Each new row is followed by its nearest point in the smallest flat space through zero that holds the last named rows.

J_922:
[[  2.7  22.6 -42.1   4.3  28.8  35.7 -40.2  13.7  -7.5  -0.2  18.5 -21.4
   46.8  11.1  24.7 -15.2   8.0]
 [ -2.3 -38.8 -14.3  40.3  18.5  -1.4  -5.6  -7.3  -3.0  20.3   8.9   7.0
  -10.2  11.9  -3.8 -17.5 -23.0]
 [  6.0 -28.0   5.0   5.5  15.9  14.0  28.6   2.0 -28.1 -21.3 -15.9   6.7
   24.0 -26.6  26.2 -16.4  -6.7]
 [ 17.1 -14.8 -22.3  19.4   8.5   3.1  44.7 -32.8 -10.5   0.1  -7.1  29.5
   29.4 -12.6  -4.2  -7.4  -0.4]
 [  8.2 -27.8 -14.4   8.0  30.1   9.4 -11.2  15.2 -22.6  17.3  -7.1  -0.7
   28.1  29.9   6.2 -44.0  -8.3]]
New rows:
[  2.6  12.0  -2.4  -5.6 -29.4   3.3  11.9   4.0   9.3 -11.7 -13.2   2.1
 -13.7   9.3  41.2   8.1   0.9]	[ -2.3   8.8   9.6 -10.2  -7.5   0.6   3.3   2.8   0.9 -11.4  -2.4  -3.5
  -3.2 -12.0   5.1   9.9   4.4]
[-18.5  14.4  -1.9  -9.7 -17.1   5.0  18.8 -37.1  20.1  -2.0   5.6  -1.2
 -10.9  12.7 -13.1  38.1  16.1]	[  0.8  25.1  -4.1  -2.7 -20.1  -9.6  10.2 -21.1  20.3   0.4   7.4   8.6
 -10.8  -7.1 -17.1  27.2   9.7]
[  7.4  30.5  -0.4  13.2   7.2  -5.0  -1.0   4.0 -19.2 -10.3 -17.3 -13.2
 -45.7   7.0  -6.3   0.0 -12.5]	[ -6.1  -0.9   9.9  -1.0  -5.7  -5.5  -7.6   5.0   5.4   0.8   2.0  -4.9
 -17.0   0.6  -2.3   5.7  -3.1]
[  9.7  -9.6 -10.9 -45.7   1.4 -18.1 -32.6   0.3  -8.4 -36.5  22.2   2.3
  -5.8  -3.1 -10.1  19.7  28.4]	[ -2.4  22.1   6.5 -19.4  -8.7   1.3  -9.7   8.8   5.0  -7.1   0.3  -9.6
  -0.1  -0.9   1.9   9.5  10.4]
[  0.3 -45.7  -0.2  28.8 -14.4   3.8 -11.2 -11.8  13.6   1.3  18.0   7.0
  -2.4 -20.8   2.5  14.7  -4.3]	[ -7.2 -20.6  -4.9  32.0   3.8   1.0   2.5 -12.0   4.2  -0.5  11.3   3.5
 -18.1 -16.2   4.2   8.6 -16.3]

J_359, 5 rows:
[[-45.6 -25.4  41.6 -50.9  13.6 -18.9 -21.3 -28.6 -27.8 -52.4   0.9 -20.7
  -33.8  -9.8  35.5  37.9  20.3]
 [ 15.9 -43.4  17.9  -5.0 -23.2 -33.0 -56.5 -28.7  14.8 -27.0   6.5 -11.4
    7.8  21.1  -9.4  36.3 -36.6]
 [  2.4 -22.7  35.3 -23.2   3.3 -27.9 -43.8 -11.7  37.0 -41.9   3.2 -29.3
   -6.9  -9.0  22.2 -26.0   2.2]
 [ 21.0 -19.4  29.1  -9.5  -3.3  -5.8 -14.5 -19.5   2.5   0.8  43.2 -18.8
  -21.3 -15.3  23.5  23.9 -12.5]
 [ 16.3  -6.3  17.2 -20.6   0.7 -34.1 -15.6  -5.7 -14.6 -11.0  -7.9 -36.9
  -60.4  -2.9 -25.4  18.7  -2.8]]
New rows:
[ 25.5  31.2 -16.7  19.0  29.7  24.7   0.8  -3.4  30.3  18.9   5.5  16.4
  24.6  11.9  29.2   5.2   0.6]	[  8.8   6.5  -8.6  18.1  -1.8  20.8  11.9   5.8  14.4  19.1  17.2  15.6
  27.6  -4.3  13.1 -15.4  -3.4]
[ -9.9 -10.8 -14.1 -13.5   9.6   3.3 -26.3  16.4  27.6  -3.3  18.7 -25.5
 -28.6 -22.2   4.2  11.3  19.4]	[  5.1  -2.4  16.1 -11.5   5.6  -8.2  -6.1  -2.4   5.4  -7.8   8.1 -17.1
 -19.8 -11.5   9.4  -7.0   5.5]
[  1.5 -16.2   9.3  13.5  -2.7   7.4 -31.2  26.7  -5.2  -8.6 -18.9 -29.8
   9.3  30.6 -23.6  -3.8  29.0]	[ -1.7  -2.2  -4.2  -1.9  -2.8 -15.1 -13.7   3.1   6.8 -13.1 -23.4  -4.5
   0.4  10.7 -18.1  -8.7  -1.7]

J_419 (5 x 17):
[[ 31.5 -32.6 -19.8 -22.5  -5.0  35.8 -58.5  27.0   8.5 -11.2  31.6  24.5
    7.0  -5.7  -1.2  25.0 -20.7]
 [ 11.4 -27.3   0.8 -33.8 -11.3   4.5 -18.8 -12.6  61.9  27.4  24.2  35.1
   14.9   5.3 -22.3   2.1  -7.7]
 [ 12.4  12.7 -19.0 -22.9   9.6  -1.6   5.6 -26.7   8.4   2.1  22.4  24.7
   10.9  12.9 -15.4  29.2  -6.7]
 [-12.7 -32.7   4.8 -29.2  22.1  10.8 -10.9  22.7  43.9  28.4  24.8  51.4
   -0.8   1.5 -31.6  30.4 -10.5]
 [ 17.5  -7.9 -44.7  -7.6  19.0  16.2   0.9  -4.2  -5.1   8.4  19.1  65.4
   10.5   1.9  10.7  14.2  24.1]]
New rows:
[  6.0  -0.7   7.9  21.7   5.7  24.6 -26.6  -4.8 -14.8  13.1  -7.0   1.2
 -19.4 -16.0  20.0  -4.8  17.1]	[  3.7  -9.2  -6.1  12.5  -2.5   9.5  -9.1  15.7 -13.0  -4.8  -6.5   1.6
  -2.6  -8.0  16.5 -12.4   9.8]
[  1.9 -24.6 -47.0   6.1  21.9  16.4  -2.4 -38.2  14.6 -13.1  12.6 -17.6
  17.8  20.9   2.5  -7.5   2.1]	[ 19.5   5.8 -18.5  -7.0  -7.8   2.3  -3.9 -21.1   1.3  -3.0   9.0  10.0
  11.1   4.5   5.7  -0.6   4.2]
[-33.4 -19.4   7.9  21.5  13.8  12.6  13.2 -28.6 -29.6  43.4  19.0 -56.0
 -29.1   4.8 -12.7  22.2   1.5]	[-21.0  13.2  19.0   5.4  10.9 -11.8  17.0   5.2  -9.8  -2.8  -9.2 -21.5
 -10.6   2.0 -11.1  10.0  -9.2]

J_396 (5 x 17):
[[  1.8  16.5  23.4  25.0  10.3   4.3 -17.4  25.6   1.6  -5.4 -28.2  24.6
   27.7   1.1  -7.0  13.8  11.0]
 [ 40.5  -2.4 -16.3   0.3   1.7 -34.1 -19.1   8.0 -21.0 -18.2  -8.7  22.9
  -23.6 -27.4  39.4  30.4 -12.0]
 [ 34.6 -39.2 -14.6  -2.8   6.4  -3.0 -10.5  -4.3   2.4 -22.5  20.8  64.2
   -2.8  -1.7   9.9  -2.1  -4.2]
 [ 26.3 -47.9  46.0 -24.7  31.6  -0.9 -24.8 -43.5   7.2  -1.3 -11.9  -7.1
   -9.5 -18.7   8.5 -15.7  22.4]
 [ 50.1 -34.0  47.9 -13.6  14.6 -14.4  -7.4 -50.4  -5.0  31.9 -20.3  28.1
  -19.9  15.5 -12.1   3.1  -1.2]]
New rows:
[-33.9   5.4  -1.1  17.5   3.9   9.0  16.4 -38.6   9.3  -8.3   3.2  -6.5
  12.4  43.8  -1.4   4.7 -16.3]	[-15.0   4.4   0.1   0.3  -7.8  11.8  15.8  -5.0   6.2  14.5   7.6  -5.2
   5.1  19.6 -20.5 -10.6  -2.6]
[ -8.6   1.5  -9.3  14.9   2.2 -45.7   2.0 -12.7 -45.7  21.2 -14.9   6.2
  30.6  13.9  -0.1   3.4   4.4]	[  8.8  14.8   5.4   7.6  -5.1  -9.9   2.2   2.5  -8.4  13.0 -13.7   5.1
  -3.8   7.3  -3.2  14.4  -7.7]
[ -3.2   1.7  -6.2 -36.3  23.9   1.4  -1.7 -21.3  10.7  10.8  14.4  -5.2
   1.6   3.4 -11.1  13.6  10.9]	[ -0.5 -11.9   5.1 -10.5   2.3   3.0   3.2 -15.8   3.3   5.1   5.6  -9.7
  -5.8   1.4  -3.0  -9.8   2.1]
[  0.9  14.0  -2.4  -6.2  -9.0   3.8   2.2  -7.3   6.0  -3.9  -5.4  -5.7
  -6.3  14.5   0.7 -13.7 -38.8]	[-1.9  5.4 -7.2 -1.7 -8.5 -2.2 10.4 -3.7 -2.8  9.5  4.7 -4.3 -6.8  8.2
 -4.5  0.7 -7.9]

J_761 (5 x 17):
[[  4.3   4.4  -8.0 -24.6 -31.1  11.0 -38.7  -0.7  57.3  -3.4 -13.2 -26.0
    8.5  30.2  -7.5  35.5 -27.0]
 [ 35.5  -8.8  30.5 -24.1   3.3 -11.8 -17.5   9.6   0.4   5.3  15.7 -21.1
   26.7 -12.8 -13.7 -12.5  -3.6]
 [ 10.0 -11.6 -15.2  -9.2 -42.1   3.3   6.4  36.6  -1.2   1.3 -55.7  -6.7
  -25.2  -8.8   2.4 -10.3   5.2]
 [-17.9  22.8  11.3 -19.1 -15.7 -11.9  40.0  11.7   5.8  -5.9 -11.9  -8.2
  -15.2  -2.9   2.7 -10.8  -3.3]
 [  7.8 -18.1   6.3   4.6  -9.1 -25.1  54.0   6.5   1.8 -13.6  -8.8   9.6
    1.9   8.1 -11.6  26.5 -14.4]]
New rows:
[-50.2  -5.6  12.7 -37.6  -7.6  11.7   1.9   1.3  -6.6  17.5  -0.9  39.0
  -0.9  11.3 -14.4   2.8  -4.1]	[-17.8  15.1  -2.2  -2.0  -1.1   1.6   9.6  -4.4   5.6  -2.3   0.4   0.4
  -8.2   4.3   5.0  -0.5  -1.1]
[ -7.1   7.7   2.8 -21.0  28.7 -13.6  23.7  -5.5  -7.9  -1.4  15.9  -2.0
 -24.6  -3.1  25.5  -4.3   1.5]	[-16.2  17.1   9.9  -1.9  10.6  -6.6  23.4  -5.4  -8.0  -1.9  12.4   2.9
  -4.2  -5.0   4.1 -11.6   3.6]
[  2.9  -0.9  12.5  28.6  -7.2  -8.0  21.0 -17.4  44.4   1.5   6.9  -6.0
  -1.1   1.4   7.6  -1.2  15.4]	[-7.2  4.3  1.7 -0.2  0.9 -4.6 12.5 -6.1  8.2 -4.8  5.1  1.4  1.2  8.0
 -1.5 11.1 -7.1]
[ 11.8  16.1   7.1  40.6 -42.3 -17.6 -21.4  17.4 -26.5 -20.3  16.3 -24.4
  -0.5 -10.4  -0.4  -0.4   1.4]	[10.5 -6.6  1.4 -2.2 -3.1  0.5 -6.9  7.9 -6.2  3.2 -5.8 -2.6  0.8 -7.2
 -1.1 -7.9  4.1]
[ -8.8 -19.7   5.6  14.9  10.7  34.8  15.3  15.2  -7.6  24.6  -6.8   0.1
  -4.5   6.0 -11.8 -26.5  32.9]	[ -0.1  -3.7  -6.3   9.7   3.8   4.9  -1.1   6.0 -21.3   4.9  -7.4   7.9
  -9.4 -13.0   6.1 -17.8  14.4]

J_582 (5 x 17):
[[-11.2 -22.5 -15.4  11.4  10.5   3.8  -9.7  12.4 -12.4   6.0 -23.6   6.8
   -4.5 -16.2 -23.5  24.2 -14.6]
 [-21.9  22.1   2.4   0.4  19.5   4.3  -6.3   4.7  -3.5 -13.5  -6.7 -31.8
  -10.7  -0.8  -8.0  11.7  -6.1]
 [ -8.1 -12.8 -15.7 -29.6 -27.0  18.6  -0.9  22.6  15.2 -10.5   5.3  18.9
   -3.5   2.8 -12.6 -10.4   6.7]
 [ 23.9  -5.5 -49.2  19.7   0.9 -24.8 -15.5  28.7  15.0  41.0  14.1  34.3
   15.3 -41.4   3.0   8.0  19.2]
 [-15.6   9.9 -25.2  23.5 -24.3  16.5   9.2 -27.3  12.8 -11.3 -26.0  15.0
   32.9   0.1  21.1   2.1  -5.9]]
New rows:
[ 26.4   7.4   5.9   6.4 -18.2  27.9   1.1  13.4 -11.7  -3.2 -13.1 -10.2
   6.3  10.2  26.9  11.9 -10.9]	[ -1.9   0.9   3.3   3.4  -5.6   4.2   5.0 -11.5   0.0  -5.0  -5.4   1.1
   5.8   5.9   6.2  -2.3  -2.8]
[-11.7 -17.6  15.3  19.4  27.5  -6.2  14.2 -13.5 -25.9  23.7  22.0 -21.3
 -21.1   1.0  21.2  -0.8 -12.8]	[ 12.2  -1.6  25.8  12.9  24.3 -16.4   0.8 -12.7 -18.8   9.6   1.2 -15.2
  -8.2   2.8   1.5   5.6  -6.4]
[ 20.4 -21.7 -30.3  -2.9   3.2  -5.2   0.2 -23.3   4.9   4.0  11.2   5.7
   4.7  13.2 -11.5   5.5  30.1]	[12.0 -9.1 -5.7  1.5 -7.2 -5.0  0.7  1.7  3.0 10.2  5.3 15.9  5.4 -4.1
  3.6 -4.2  5.0]
[-10.1   9.1   0.3 -23.7  -3.7  15.3   7.1  -5.5 -18.7  -2.0   0.1 -18.6
  -2.0  27.0  12.2  23.2  15.0]	[-10.4   9.1  10.5  -8.8  -0.5   8.3   3.1  -4.3   0.1 -14.5  -1.0 -13.9
  -5.0  11.1  -0.2  -3.5  -2.6]
[ 20.2  27.7 -18.4 -26.3 -13.0  30.1 -18.5  12.4  12.8  29.9  25.7   6.5
   0.3  -3.0   4.7 -24.4   3.8]	[  7.4  12.6 -14.6 -18.6 -13.8  -2.3  -2.7  19.2  21.0   3.0  25.4   8.1
   1.1  -3.8   6.3 -16.1  20.3]

J_636, 5 rows:
[[-15.1  -2.1   8.1  13.4 -17.8  -3.8  -6.8   0.8  14.9  30.1   1.7  29.9
    6.1 -19.0   4.0 -12.8 -15.6]
 [ -3.3   4.2 -10.1  21.5   7.5 -19.5  -2.1 -19.5   9.4 -17.8  11.7   1.4
   18.8 -21.1  -0.9 -12.3 -13.1]
 [  8.9  20.0  19.2 -18.1  17.0  17.6  20.7 -17.0  -4.3 -13.2 -13.1 -24.0
    6.4 -17.0 -16.8  -0.7  18.7]
 [ -6.2  40.5   3.8 -12.8  -8.4   6.8  -9.7  18.2 -24.4  10.6   8.3 -14.7
    9.6  21.2   7.6  12.9  -8.6]
 [ -2.0  -3.1  16.5  -3.6  13.5 -13.3  -8.2   6.1  23.8   7.5   7.3   2.0
   20.1  18.9  11.6 -11.0 -19.7]]
New rows:
[ -0.7 -36.8  15.7 -10.7  28.3   1.1  -1.6   6.4  -0.7  -3.5  10.7 -33.6
  -2.6 -17.4 -24.7 -15.0 -17.8]	[  8.5 -13.3   9.6  -5.8  19.0  -2.2   8.1  -9.0  16.0 -12.0  -5.0  -7.4
   4.2   0.9  -3.6  -6.8   4.7]
[ 12.3   9.8  15.6  -6.5  -4.8 -16.8 -26.7 -31.5  -1.0   2.0   7.7   2.2
  32.3  -9.8  -1.3  -2.2   9.9]	[ -3.4  15.3   7.3   4.0   6.6  -5.9   0.7  -9.9   6.4  -3.0   4.8  -3.4
  18.4 -11.5  -1.2  -8.6  -9.2]
[ 10.3 -11.2   3.7 -16.1 -16.9  -4.6   0.6   3.8 -19.2  24.0 -13.4  -1.1
  -4.3  -5.4  -0.8   9.3 -13.6]	[ -3.0   0.2   3.0  -4.9 -11.3   9.1  -0.9   9.0  -5.5  15.1  -4.6   6.9
  -9.1   2.4   0.5   4.4   3.4]
[  4.7   7.4  -1.3  -6.7   1.1   4.9 -21.3  -2.2  13.2 -38.0   0.0  36.9
   3.5  -8.9  12.6 -10.2  15.2]	[ 0.7 -7.4 -4.8  7.7  2.9 -6.2  0.6 -7.0  5.6 -6.9  1.7  2.8  1.5 -7.1
 -1.1 -4.3 -1.3]
[  3.5 -45.7   4.3 -15.7  14.7  14.7  -9.7 -10.0  -7.8  -1.6  -6.8  16.1
  -2.3   9.1 -24.4 -15.9   4.7]	[  8.1 -31.6   4.7  -5.2   7.3   3.4   7.3  -1.2  14.9  -1.0 -10.9   5.7
 -13.9   3.2  -3.1  -2.8  11.5]
